The rows of a group lie close to one hidden flat surface of 11 dimensions, which may be shifted away from zero. Surfaces can cross.
(in the rows, 128 means zero)
Some rows, each with its group after it:
[166 135 161 152 118 128 150 108 122 111 124 128 132  98 139 149 118  76
 126 118 136 137]
Fal
[163 172  98 113 139 115 142 173 152 152 113 140  89 138 147 130 144 109
 127 133 134 133]
sigi
[137 105 126 140 131 115 137  67  67 132 155 109 115 133  80 129 124  92
 122 122 123 164]
poze
[136 184 129 128 148 128  99 148 180 146 125 160 103 147 157 123 145 109
  95 149 112 119]
fogu
[102 118 123 121 117 147 182 153 190 133 114 155 129 114  94  95 120 140
 137  91 153 131]
fogu
[158 100 122 156 148 135 141 107 137  89  80 113 188  37 164 192 105 116
 104 113 124 121]
poze
[113 142 106 152  76 152 177 142 151 143 145 100 128 186 102 124 131 169
 158 109 160 110]
sigi
[125 114 132 176  90 116 124  87 113 139  85 126 137  95 113 130 151 146
 122 111 127 102]
fogu
[ 91  70  91 149 109 151 113  92 148 134 141 100 136 148  97 136 124 120
  99 123 141 109]
sigi
[118 151 154 140 191 124  58 134  94 126 106 159 128  66 139 126 102 107
 155 148 158 108]
sigi
[ 97 120 155 119 155 160  86  96  86 109 119 105 143 107 116 116 125 160
  62 110  90 130]
poze
[135  97  66 127 132 113 108 171 205 135  93 118 121 119 167 146 163 126
  95 151 121 134]
fogu
[174 154  58 148 130 107 124 148 123 141 106 131  81  96 143 154 137  62
 137 123 151 138]
sigi
[153 121 164 108 129 124 107 137 113 145 134 153 101 151 126 118 125 107
 133 137 153  84]
sigi
[102 121 101 114 120 127 130 129 119 127 138 153 130 124 111 118 117 144
 154 114 128 111]
poze
[118 167 101 126 133 154 106 141 126 103 150 122 125 131 152 147 113 103
 107 116 115 128]
Fal
[111 103  89 104 109 137 109 138  67  99 122 137 137  88 127 136 104 148
 164  89 139  85]
Fal
[111  88  80 115  88 130  90 132  50 124 131  81  99 141 111 113 150 158
 128 105 129 112]
fogu
[125 152  64 119  84 110 133 112 106 114 139 145 106 127 135 126 154 114
 112 101  67 153]
Fal
[107 112 126 141 129 151 108 130 140 119 126  85 160 142 141 144 128 168
 111 144 125 118]
fogu
[138 166 177 163 119 126 136 132 117 121  96 128 153  91 148 129 126 153
 158 129 140 117]
fogu
[128 114 123 105 102  89 106 132 129 137 120 154 124 146 148 113 161 158
 134 148  90 110]
sigi
[148 101 159 132 127 113  94 136  58  91 165  63 130 137 164 138 122  93
 164 161 144 178]
sigi
[175  74 129 141  89 124 141  95 131 125 140 105 142 162 140 184 127 104
 111 140 138  76]
poze
[176  85 166  94  89 103 130 131 101 136 115 149  87 136 125 111 157 107
 119 115 133  94]
Fal
[149 168  96 161 165  94 150  92 135 142 126 124 154 114 142 172 126 117
 133 162  95 170]
Fal
[161  89 157 112  78 119 199 100 107 112 133 127 161 145 116 148 125 156
 138 105 112  99]
fogu
[ 87 151 176 135 146 173 163  96 121  90 156 114 177 104 102 120  81 139
 124  95 122 162]
Fal
[102 204 137 190  86 149 137  98 104 147 160  80 124 192 102 111 148 149
 131 123 118 151]
Fal
[194 167 136 130 114  89 169 117  99 176 127 124  95 184 114 135 158 137
 134 147 122 122]
sigi
[116 100 155 144  70 165 141  79  81  86 145 107 157 121 113 141 109 131
 124  83 125  93]
sigi
[122 112  73 138 147 117 120 131 145 141 110 131 144 112 133 156 118 144
 144 146 144 106]
poze
[128 121 171 119 114 127 128 137 142 130 130 117 129 156 138 104 149 149
 112 142 111 145]
Fal
[118  90 141 134  55 140  96 176 114  66 107 109 138  86 188 119 144 131
 156 102 132 115]
Fal
[112 123 119 145 168 129  89 100  84 142 130 109 132 118 102 135 111 135
 136 143 145 120]
poze
[103  72 146  95 159  91 114  49  51 144 157 154 117 125  56  93 125 123
 129 131  99 156]
sigi
[ 91 167 182  89 182 169 154 107 148 111 151 126 179 146 115 118 102 187
  67 121  66 155]
poze
[136 150 138 135 124 150 135 116 134 113  93 167 144  70 134 146 110 124
 114  90 126  85]
Fal
[ 95 155 114 110 153 123 117 124 126 128 138 164 156 129 130 126 115 173
 144 141  97 114]
poze
[156 110 106 184  80 108 132 117 107 126  88 112 112  75 131 140 155  91
 141 110 153 130]
fogu
[140 160 144 142 147 154 137 114 139 130 116 105 144 126 132 147 124 140
  81 123 112 126]
sigi
[154  88 104 170 115 127  95 131 144 125  99  71 146 125 169 180 143 128
 112 161 150 102]
poze
[126 137 129 137  97 134 132 168 162 141 145 107 116 186 143 118 144 143
 157 151 154 126]
poze
[141 142 149 103 163 147  87 154 127 136 165  94 115 196 153 140 121 130
 102 172 131 112]
fogu
[111 136 111 104 122 124 117 127  97 145 146 145 108 155 100 106 129 147
 138 113 124 104]
sigi
[126 116 115 109  93 123 120 131  63 114 122 108 124 128 132 119 142 165
 142 110 111 114]
fogu
[122  39 127 133 129 105 139 104 131 136 103 163 116  68  77 106 119  79
 149 109 169 134]
fogu
[ 79 122  86 117 145 132 115 114 122 124 127 120 145 116 114 117 128 168
 107 122  93 143]
poze
[137 140 136 150 110 102 109 114 117 131 138  97 134 161 157 133 160 139
 122 166  94 156]
Fal
[141 153 129 128 116 115 151 105 109 112 146 112 148 138 151 144 139 135
 118 133  80 165]
fogu
[139  78 168 137 100 113 141  94  76 105 140  82 142 127 121 123 141 130
 129 131 112 171]
Fal
[ 92 176  69 110 158 121  84 149 114 104 175 109 153 153 183 151 120 155
 148 171  78 163]
poze

New rows, each followed by its group:
[183 113 205 153 126 147 154 114 155 107 140  37 158 171 169 170 140 116
  64 159 121 164]
sigi
[115 127 138 139 145 131 126 156 138 137 132 151 119 107 108 107 102 108
 186 128 189 126]
sigi
[ 73  85 125 109 167 150 110 133 168 111 146 140 149 106 114 115  94 115
 119 128 136 147]
fogu
[135  93 156 150  62 125 159 102 149 160 148 103 117 214  99 113 160 141
 123 138 139 114]
poze
[165 168 139 129  79 150 162 115 154 171 143 127  95 224 108 134 155 133
  79 114 123  72]
fogu
[141 113  89  78 151 143 154 141 148 122 170 129 132 172 127 158  98 115
 119 128 129 111]
poze
[ 79 130 104 132 130 132  68 137  89 128 122 107 107 115 116  87 144 153
 128 120 125 140]
poze
[136 128 136 135  88  94 132 102  79 113 141 144 128 121 139 127 138 115
 166 128 102 137]
Fal
[ 76  95  97 140 101 178  78 140  91 103 152 107  84 104  92  98 103  69
 147  73 191 118]
fogu
[138 132  73 133  90 117 105 150 159 161  92 157  66 132 130 110 180 109
  96 109 131 100]
fogu
[153 101 129 132 125 139  92 142 104 109  94 147 134  74 148 164  99 106
 148 114 177  39]
poze
[137 165 138 141 122 127 122 126 122 133 121 106 137 147 149 138 145 158
 119 145 107 128]
fogu
[132 101 163 158  99 126 117 101  98  81 107 106 171  72 166 149 128 128
 124 120 104 136]
Fal
[113 148 110 137 126 113 136 143 136 125 120 149 139  99 138 122 126 137
 163 128 122 153]
poze
[116 123  66 161 126  79 160 112 134 136  64 133 180  58 139 151 152 202
 160 138  90 149]
Fal
[148 142 179 131 125 134 128 112  90 116 142 125 123 126 125 124 116 100
 134 123 139 126]
poze
[146 186 138 130  89 161 161 185 164 114 124 144 112 135 151 123 124 117
 142  91 157  99]
fogu
[145 133 113 140 103 129 138 144 156 112 111 124 123 104 158 137 150 110
 104 114 111 151]
Fal
[ 92 129 107 101 180 138  80 114  98 145 125 138 119 129  97 110 119 159
  98 132 113 110]
poze
[106  80 109  83  89 129 137 121  83 101 149 171 102 104  89  98 113  92
 149  67 131 116]
fogu
[127 164  89 125 152 122  70 133  90 113 106 130 121  88 166 151 138 131
 103 129  88 124]
sigi
[145 119 133 149 104 162 114 111 107 102 103 104 128  88 138 151 125 108
  85  87 137  94]
Fal
[114 127 164 134 116 147 128  96 124 126 136 160 132 129 100 116 110 117
 119 107 132  89]
fogu
[127 137  84  93 162 126 128 152 153 139 141 172 150 140 143 166  91 150
 160 147 141  66]
poze
[112 179 164 158  94 152 133 132 135 111 143 133 142 134 144 118 123 119
 142 113 127 128]
Fal
[165 134 168 166 148 132 105 125 134 132  98 119 162 109 162 182 113 130
 139 162 168  73]
poze
[117 100 136  98 126 176 110 154 136 124 145  96 116 173 118 122 122 148
  89 113 150  87]
poze
[ 88 131 155 103  95 157 103 156 119 114 115 139 101 117 122  63 152 159
 107  85 116 122]
poze
[142 150  85 121 140 114 193 205 198 167 103 130  71 130 106  85 154 117
 152 121 168 201]
fogu
[119 169 111 156 114 146  90 126 114 106 151  91 127 144 162 147 131 111
 114 133 113 136]
Fal
[154 142 146 143 109 119 180 114 164 104 154 139 191 147 171 183 103 134
 159 149 117 110]
poze
[ 89 109 132 151 112 134 145 103 109 110 151  81 164 133 110 119 121 166
 154 131 121 171]
sigi
[154 134 192 145  99 123 139 133 132 134 110 124 104 128 126  99 156 111
 121 123 140 149]
poze
[147  84 161  99 184 125  90 140 153 112 114 101 155 119 180 158 134 132
  68 177 102 144]
Fal
[133 200 149 138 101 125 163 142 188 129 138 173 121 138 149 110 144 101
 123 121  96 160]
Fal
[134 131 184 107 148 127 116  71  73 126 184 121 128 178 110 124 117 107
 104 144  95 142]
Fal
[127  99  98 119  75  82 140 152  99 109 148 108 132 144 158 112 158 144
 192 145 105 183]
sigi
[100 122 122 111 147 153 136 154 158 116  87 147 140  69 121 109 121 156
 108  93 127 127]
poze
[145 110 107 118  89 127 121 161 158 124 139 113 118 172 163 141 148 130
 122 138 130 103]
poze
[120  94  90 109 151 106  90 174 115 120 102 110 121  92 153 120 145 145
 147 150 132 151]
fogu
[157 122  62 143  95 118 118 130 133 166 134 108  82 184 121 146 157 105
 115 136 147  91]
sigi
[128  86  92 139 110 137 143 145 151 120 120  79 134 131 133 142 134 129
 122 125 149 143]
fogu
[141 130 157 177  81 145 138  92  84 107 118  97 135 102 119 140 129 111
 126  94 145 117]
Fal
[124  97 141  94 164 149  89 131  96  96 142 117 149 113 148 149  98 130
 109 134 122 104]
Fal
[126 133 177 132 153 178 101 139 147 130 158 102 128 171 129 138  93 107
 117 143 184  88]
fogu
[106 111  86  80 146 133 102 125 123 127 119 140 112 121 120 110 146 147
  63 113  73 134]
poze
[154 179  82 137  90  99 103  95  66 154 154 139  78 182 125 138 151  96
 132 133 105 102]
Fal
[140 124 167 167 134 129 134 106 155 124 103 123 157  98 138 148 121 118
 120 142 137 124]
sigi
[131 110 117 136 105 132 142 158 118 154  96  99 112 138 104 113 143 182
 152 117 169 100]
Fal
[138 147 211  92 142 107 128 182 110 128 152 134 127 165 155  85 127 162
 193 167 140 147]
sigi
[172 144 146  70 145 131 105 161 106 147 153 126  71 199 141 119 140 111
  97 142 130 102]
sigi
[115 138 127 145 152 120 112 164 118 123  94 108 136  82 142 112 131 154
 165 141 145 163]
fogu
